The rows are grouped in 3 ways, from coarse to fine. Each group lies inside one group of the grouping before and may be the whole of it. The rows also spread widely along 11 directions, which tell nothing about the answers.
In the rows, 128 means zero.
Known rows, each followed by its group in each grouping:
[149 128 107 199 120 144 138 134 127 126 173 134 176 165  99 135 136 159
  50 120 102 107 121 131 111] | j88 valum j810
[184 158 143 143 175 119 103 133 162 174 174 148 165 115 122  99  96 143
 114 130 135  99 109  82 139] | j362 gapuf j731
[144  97 163 156  65 161 139 136 139 149 139 123 130 148 132  47 166 120
  38 104 165 153 125  88 135] | j362 gapuf j205
[155 107 145 135  78 140  84 153 130 130 168 141  59 122 156  82 162 125
  89 110 191 119 103  95 150] | j303 loro j15
[144 132 151 108 131 103 199  71 132 135 131 122 107 163 127 114 165 141
 133 123 134 137 122 132 198] | j303 loro j4
[ 97 128 111  95 122 142 122 135 171 203 120 124 127 115 108 130 157 114
 137 115 177 142 115 115 125] | j362 Kudi j843
[134  97  98 191  56 144 131 185 123 121 164 123  97 207  68 144 160 165
  97 119 132 100 119 153  85] | j88 Satuv j375
[155  69 111  95  91 104 103 127 150 211 161 113  91 156  89 106 142 160
 150 136 207  81  94 108 155] | j88 valum j282
[126 103  91  96 115 152 101 113 168 109 157 131 103 184 104 126 131 140
 120  97 134  99 129 118 178] | j303 zulo j146
[148 114 154 122 145 137 170 113 120 178  69 140 169 149  72 143 123 152
 173 151  72 140 170 162  94] | j88 valum j617
[144 115 144 116 115 120 168 129 100 205 114 120 145 104 106 126 149 143
 138 150 146 146 126 127 115] | j88 Satuv j516
[159  70 181 134 117 157  75  90 136 123 100 143 114 137 112  76 109 140
 149 128 100 129 145 151 133] | j303 kefe j6
[176 144 104  90 135 137 178 109 155 165 149 157 136 161 110 102 148 148
 168 101 131 121 140  95 166] | j88 Satuv j342
[128  93 101 119 127 154 100 149  94 168 126 126 162  70 115 139 124 166
 112 135  92 129 138 103  91] | j303 faza j455
[ 97 135 163  76 134 152 150  79 152 179  90 116 158 116 139 127 141  84
  83 116 145 180 148 123 159] | j303 faza j449
[112 186 134 153 152 117 117 162 147 174 174 115 138 121 129 181 125 113
  50 137 163 117 102 119 111] | j303 faza j295
[109 124  88 113 114 139 195  95 156 117 151 110 136 219  80 146 159 152
  96 103 105 114 134 136 180] | j303 zulo j894
[128  65 144  85 104 122  66 133  78 123 102 104 164  90 137 123 113 134
  77 149 106 129 138  79 155] | j362 Kudi j832
[138 183 106 120 157 116 132 147 164 146 187 133  84 153 117 166 135 130
 124 121 167  94 102 112 163] | j303 zulo j170
[136 192 172 140 131 115 154 150 136 112 147 136  84 171 141 155 154  98
  84 125 149 129 132 131 156] | j303 loro j15
[ 87  78  85 110 115 128 163  66 133 177 135  82 158 135  81 146 150 166
 103 135 135 122  99 148 161] | j303 zulo j170
[157 105 139 184  93 132  68 180 112  75 187 130  93 168 116 124 118 151
  49 131 122  82 115 116 128] | j303 zulo j894
[183 139 160 153 140 122 111 139  73 137 146 150 127  73 150 118 125 135
 135 148 127 133 115 115 124] | j88 Satuv j342
[ 91 122 100  70 137 112 106 132  80 146 101 101 118 110 109 221 134 116
 152 151 130 119 133 140 146] | j88 valum j810
[104 129 123  94 158 135  83 105 128 159  98 123 144 113 110 192 114 102
 147 139 128 129 128 161 129] | j88 valum j617
[123 107 133 133 137  83 110 101 136 143 172  89 116 174  95 160 110 161
 103 151 134  78  92 144 164] | j303 faza j295
[160 141 145 178 137 140 101 194 105 166 137 144 163  85 109 120 113 150
  99 150 103 123 131  99  63] | j362 gapuf j731
[180 157 207 165 142 100 155 134 109 123 150 130 130 145 141 110 117 138
  70 155 108 129 136 112 144] | j303 faza j295
[110 151 120 111 103 143 132 149 120 118 153 121  76 127 145 148 171 102
  83 111 177 141 115 109 163] | j303 zulo j146
[149  89 134  86 137 128  97  85 118  94 140 120 146 145 128 117  98 145
  92 133  96 106 141  96 205] | j303 zulo j170
[102 150 132 108 129 128 101 130 100 135 119 113 135 113 132 195 132  84
  93 135 150 141 125 140 138] | j88 Satuv j342
[179 110 176 140 113 135  72 149  87  90 132 152 108  80 172  73 133 123
 105 127 118 146 132  80 143] | j362 Kudi j832
[145  98 172 132  91  76 161 124 106 133 148  83 107 179 105 114 149 149
  82 153 155 108 104 113 179] | j362 gapuf j731
[ 88 157 103  85 152 120 111 137 149 145 125 100 152 167  98 201 115 105
 104 127 125 103 134 117 154] | j362 gapuf j205

New rows. What belongs after each?
[128 132 125  98 140 148 107 153  98 170  88 143 126  82 117 168 134 117
 169 140 120 143 146 134  94] | j88 valum j617
[ 65 103  75  82 125 147  82 103 141 169 140  96 118 100 115 179 142 119
 114 112 161 123  97 135 146] | j303 faza j449
[ 93  85 114  67 105 142 121 106  99 160  96  94 167  87 124 131 148 116
  95 125 133 156 129  94 156] | j362 gapuf j731
[169 145 172 189 108 126 155 183  99 133 141 134 133 132 118 103 145 142
  78 143 113 134 133 102  98] | j362 gapuf j731
[155 121 186  93 165  98 114  53  75  93 104 121 151 115 150 144  99 104
 130 156  92 146 140 144 200] | j88 Satuv j516
[119 133 171 111 135 143  88 129  73 108 104 127 111  59 171 145 132  90
  96 140 114 167 140 121 138] | j303 faza j449
[142 105 136 147  71 132  88 193  96  95 145 121 120 189 107 157 122 130
  50 136 122 104 145 115 118] | j88 Satuv j375
[123 137 180 118 113 106 144 123 120 183 106 106 120 144 112 155 137  99
 114 158 180 148 120 158 131] | j88 Satuv j375
[130 130 118 105 167 146  98  71 179 169 144 129 171 121 125 101 113 115
 117 101 141 125 111 106 168] | j362 gapuf j205
[143 108 158 143  96 121 108 141  79 114 137 128  77  97 155 115 158 131
 101 138 148 135 114 119 145] | j303 loro j4
[141 149 124 140 107 150 129 141 146 132 156 148  93 154 124 127 162 107
 120  98 162 140 119 132 132] | j88 Satuv j516
[119 143 121 117 148 117 164 101 182 202 144 115 119 166  80 141 139 143
 149 133 166 112 103 153 143] | j303 zulo j894
[118 117 143  95 118 131 148 146  91 163  79 112 133 113 107 139 146 126
 141 147 111 147 152 114 120] | j362 gapuf j205
[144 144 153 180 119 124 124 100 171 108 178 127 123 216 117 129 132 110
  44 112 161 109 108 148 166] | j88 valum j810
[100 102 126  51 144 131 109  90 152 145  86 111 120 163  91 168 109 119
 162 138 112 120 156 147 172] | j303 zulo j170
[126 103  88 130 108 116 116 124 132 135 176 107 132 137 114 126 155 159
  93 114 146 103  90  98 160] | j362 Kudi j832
[103  96 109  85  86 133 108 121 168  97 131 104 127 224 100 140 142 120
  73  95 126 111 143 104 186] | j362 Kudi j832
[160 140 159 162 139  89 155 131  90 145 139 117 129 148  96 161 124 155
 138 170 117 112 116 161 120] | j88 Satuv j375
[120 107  95  76 150 115  81 114 112 199 131 110 166  83 111 178 109 139
 130 148 153 102 105 110 143] | j88 valum j617
[109  89 129  78 101 161 150  87 146 130 108 110 184 177 109 109 131 124
  44 108 106 144 163 102 184] | j303 zulo j894
[117  89 131 169  68 160 124 136  99 137 140 113 107 100 135  81 184 125
  73 110 162 156  99 118 117] | j362 gapuf j205
[131  62 145  99  80  93  59 129 131 123 148  87 101 218  93 160 107 132
  66 146 170  65 112 127 182] | j88 valum j617
[199 167 142 160 143 120 150 144 120 139 179 162 124 129 133 106 137 145
 127 124 131 120 117 106 136] | j88 Satuv j516
[149 123 129 176 114 111  72 130 118  77 199 119 103 175 130 157 124 129
  49 123 150  80  88 133 166] | j88 valum j617
[133 150 149  82 139 127 131 118 165 215 112 128 148 136 111 141 121  97
 133 133 181 141 131 125 138] | j88 Satuv j375
[102  70 126 118 101 139 132 116 119 169  86 103 187 131  83 126 138 153
 102 139  93 144 144 129 109] | j362 Kudi j832
[147 140 133  72 134 105 175  99 158 227 137 120 131 140 112 121 153 123
 138 131 200 126 113 103 176] | j88 valum j282
[122 104 160 149 101 197  79 121 133 117 103 155  90  90 147  82 150  94
 117 105 144 179 137 151 106] | j303 zulo j146
[130 120  90  98 124 159 165 111 124 192 147 127 177  74 135 103 161 155
  92 105 129 152 127  74 135] | j303 faza j455
[105 109 100 118  84 170 155 159 120 193  99 128 128 122  92 147 179 127
 127 118 144 154 140 136  79] | j88 valum j617
[122 117 178 100 123  86 163  92 136 158 124  87 118 183 103 143 128 126
  91 160 160 118 118 144 186] | j303 zulo j894
[ 84 127 179 106 107 101 163 105 111 185 102  77 150 128 128 164 152 101
  35 158 177 150 121 140 156] | j303 loro j15
[ 79  65  85 110 100 147 120  98 122 145 105  92 189 129  88 142 148 150
  86 120  98 138 128 128 134] | j362 Kudi j832
[125 159 163 155 158 159 176  61 120 146 124 135 167  70 161 105 159 106
  84 113 113 197 127 141 134] | j303 faza j455
[ 91 115 104  92 145 170 107  73 173 133 111 130 138 154 105 145 129 113
 137  94 100 140 145 153 151] | j303 faza j449
[148 119 119 164 106 119 155 166 131 219 176 116 120 110  95 115 155 185
 104 143 164 106  92 108  90] | j303 faza j449
[155 102 167 129 126 129 109 111 125 135 115 132 169 119 132  85 120 135
  89 135 106 142 139  97 144] | j362 Kudi j832
[ 97 128 131  78 115 181  77 148 130 141  83 148 100  87 147 145 151  82
 133 107 139 162 159 121 118] | j303 loro j15
[107 156  99 138 111 112 111 194 131 168 186 106  63 130 110 184 156 129
  96 134 206  94  77 124 122] | j303 zulo j894
[160 150 155 162 143 136 127 147 136 120 145 154  83 147 117 128 135 143
 155 124 105 125 136 144 106] | j303 faza j455
[109 134 109 144 100 111 167 154  91 210 154  94 148  95 108 169 168 136
  75 148 184 136  86 127 107] | j88 Satuv j516
[113 125 153  79 130 131 125 120 156 222  87 112 176 143  98 158 115 102
  93 145 163 136 145 127 123] | j88 valum j617
[105  89  79 129 102 189 129 108 121  95 126 135 128 137 112 127 166 149
 123  84  71 147 150 137 124] | j303 faza j455
[128 161 115 165 172 169 119 116 170 165 133 159 176 120 103 141 120 139
 121 113  92 128 138 152  89] | j303 loro j15
[152  86 201 179 102 146  63 160 125 103  88 136 114 176  93 103  95 124
 108 147  84 122 165 154  83] | j362 gapuf j205
[202 150 159 169 170 143 109  99 139  83 147 179 138 163 126 102 105 133
 143 115  69 115 152 138 147] | j88 valum j282
[110 156 159 104 100  88 151 173 127 147 130 101  78 190 116 185 152 107
  75 145 177 110 131 120 161] | j303 loro j4
[151  81 163 142 157 134  77 113 123 165  96 134 149 114  84 127  80 171
 173 164  65 113 149 163  78] | j303 faza j455
[101 161 152  89 158  77 135 149 137 176 101 102 103 151  93 205 126 111
 165 163 150 114 124 149 136] | j362 Kudi j843
[ 95 110 153 141 118 105 124  80 140 156 137  83 147 161 108 158 131 126
  48 145 157 116  99 163 160] | j303 loro j15
[108  99 105 139 133 145  85 115 161 167 136 110 190 147  78 140 105 142
  85 126 114 105 118 128 114] | j362 gapuf j731
[132 143 123 149 122  89 157 172 100 173 148 109  99 112  99 159 165 164
 147 155 147 115  95 124 104] | j362 Kudi j832
[196 199 185 158 116 117 218 164 133 154 150 163  79 175 128 102 171 118
 139 125 162 144 138 118 128] | j88 Satuv j342
[162 156 194 126 127  91 172 158 114 131 130 123  88 179 114 138 130 131
 111 162 130 116 143 123 155] | j303 zulo j894
[108 104 156 107 107 167  83 116 104 103 103 128 119 103 155 125 136  91
  77 115 112 166 151 123 144] | j303 faza j449
[127 154  97 155 132 141 108 146 139 151 174 138 118  81 140 127 166 128
 111 106 163 137  85 105 121] | j362 Kudi j832
[119  98  92  90 103 165 141 111 135 111 139 125 140 163 121 115 152 142
  89  91  92 135 154  93 167] | j303 faza j295
[149 128 156  81 159 100 137  86  94 117 102 123 151 147 123 159 109 124
 136 149  90 124 155 125 186] | j88 valum j810
[151 129  92 133  76 181 175 172 118 154 138 166  74 123 120  96 215 137
 160  87 152 157 139 109 102] | j88 valum j282
[149 138 169 146 120  79 157 132 160 148 160  99 147 213  95 128 125 145
  52 144 145  96 114 111 165] | j362 Kudi j832
[120 145 115 141 100 131 141 175 170 196 166 110 155 165  93 131 146 129
  41 117 179 111 109  86 116] | j362 gapuf j731
[104 120 114 114 159 116 128  71 119 138 124  95 164 125 108 154 125 132
 126 133 107 122 112 141 165] | j362 gapuf j205
[ 81 178 131 159 129 160 152 139 147 138 116 126 163 128 123 166 166  86
  57 108 125 175 132 141 102] | j362 Kudi j832
[ 94 147 117 128 122  94 144 131 204 199 168  90 134 206  75 163 144 126
  72 127 203  94  86 133 148] | j362 Kudi j843
[173  91 122 158 134 147  53 125 104 135 147 157 115  83 121 105 110 158
 183 133 117 115 110 144 101] | j88 Satuv j375
[124 171 162 145 110 125 175 119 142 171 142 119 127 151 128 141 164  89
  68 121 197 156 107 143 141] | j88 Satuv j342
[ 83 111  93 127 110 119 163  97 172 160 155  83 125 212  59 176 146 149
  89 127 154  97 102 166 157] | j303 zulo j170
[104 114 127 165 138 146  97  91 117  95 135 117 184 114 131 135 128 122
  55 120  92 144 116 138 142] | j362 Kudi j843
[145  54 119  63  93 104  69 114 139 138 148 110  71 169 108 116 126 160
 151 127 161  69 114 101 195] | j303 loro j15
[128 102 158 133  84 156  86 144 152  94 119 143  76 195 116 116 141 112
  98 106 128 120 154 140 136] | j303 loro j15
[149  86 149 147  87 156 131  86 115  89 134 136 139 169 127  86 147 126
  80 104 106 150 138 137 163] | j88 Satuv j516
[164  80 162 163  78 145  97 127 139  74 145 140  70 193 111  64 146 137
 126 104 119 118 130 129 147] | j362 gapuf j731
[184 169 133 110 154 116 155 146 126 140 171 155  78 111 141 111 145 146
 160 129 147 116 119  84 170] | j303 zulo j170
[121 122  90 170 109 190  91 157 142 172 137 158 130 102  99 132 149 126
 139 103 135 145 119 156  54] | j88 Satuv j516
[145 155 142 141 105 153 150 163 171 152 169 143 118 173 128 101 154 122
  54  99 153 135 135  90 129] | j303 faza j295
[108 120  95 167  90 139  98 177 105  99 171 104 121 153 113 157 152 135
  44 115 130 104 108 106 124] | j362 gapuf j205
[114 147 103 107 145  90 130  91 177 114 187 102 128 202 111 156 135 125
  86 108 155  88  91 110 220] | j362 Kudi j843
[135 124 148 157 101 149  92 189 119 154 141 135 114 116 123 126 132 133
  70 135 132 126 135 110  84] | j303 faza j449
[112 126  63 121 148 151  92 133 162 130 167 125 167 171  85 176 106 159
  92 108  79  82 136 115 134] | j303 faza j449
[119 147 103 131 148 161 151 115 133 190 135 137 168  80 114 131 150 147
 120 115 124 143 119 120 111] | j303 kefe j6
[107 113 139 124 113 115 114 156 153 196 109 107  95 155  66 156 137 132
 168 149 160 112 114 159  90] | j362 gapuf j731
[129 139 127  40 149 127  92 147 151 190 112 129 155 127 122 158 103 115
 108 133 141 105 158  72 157] | j303 loro j15
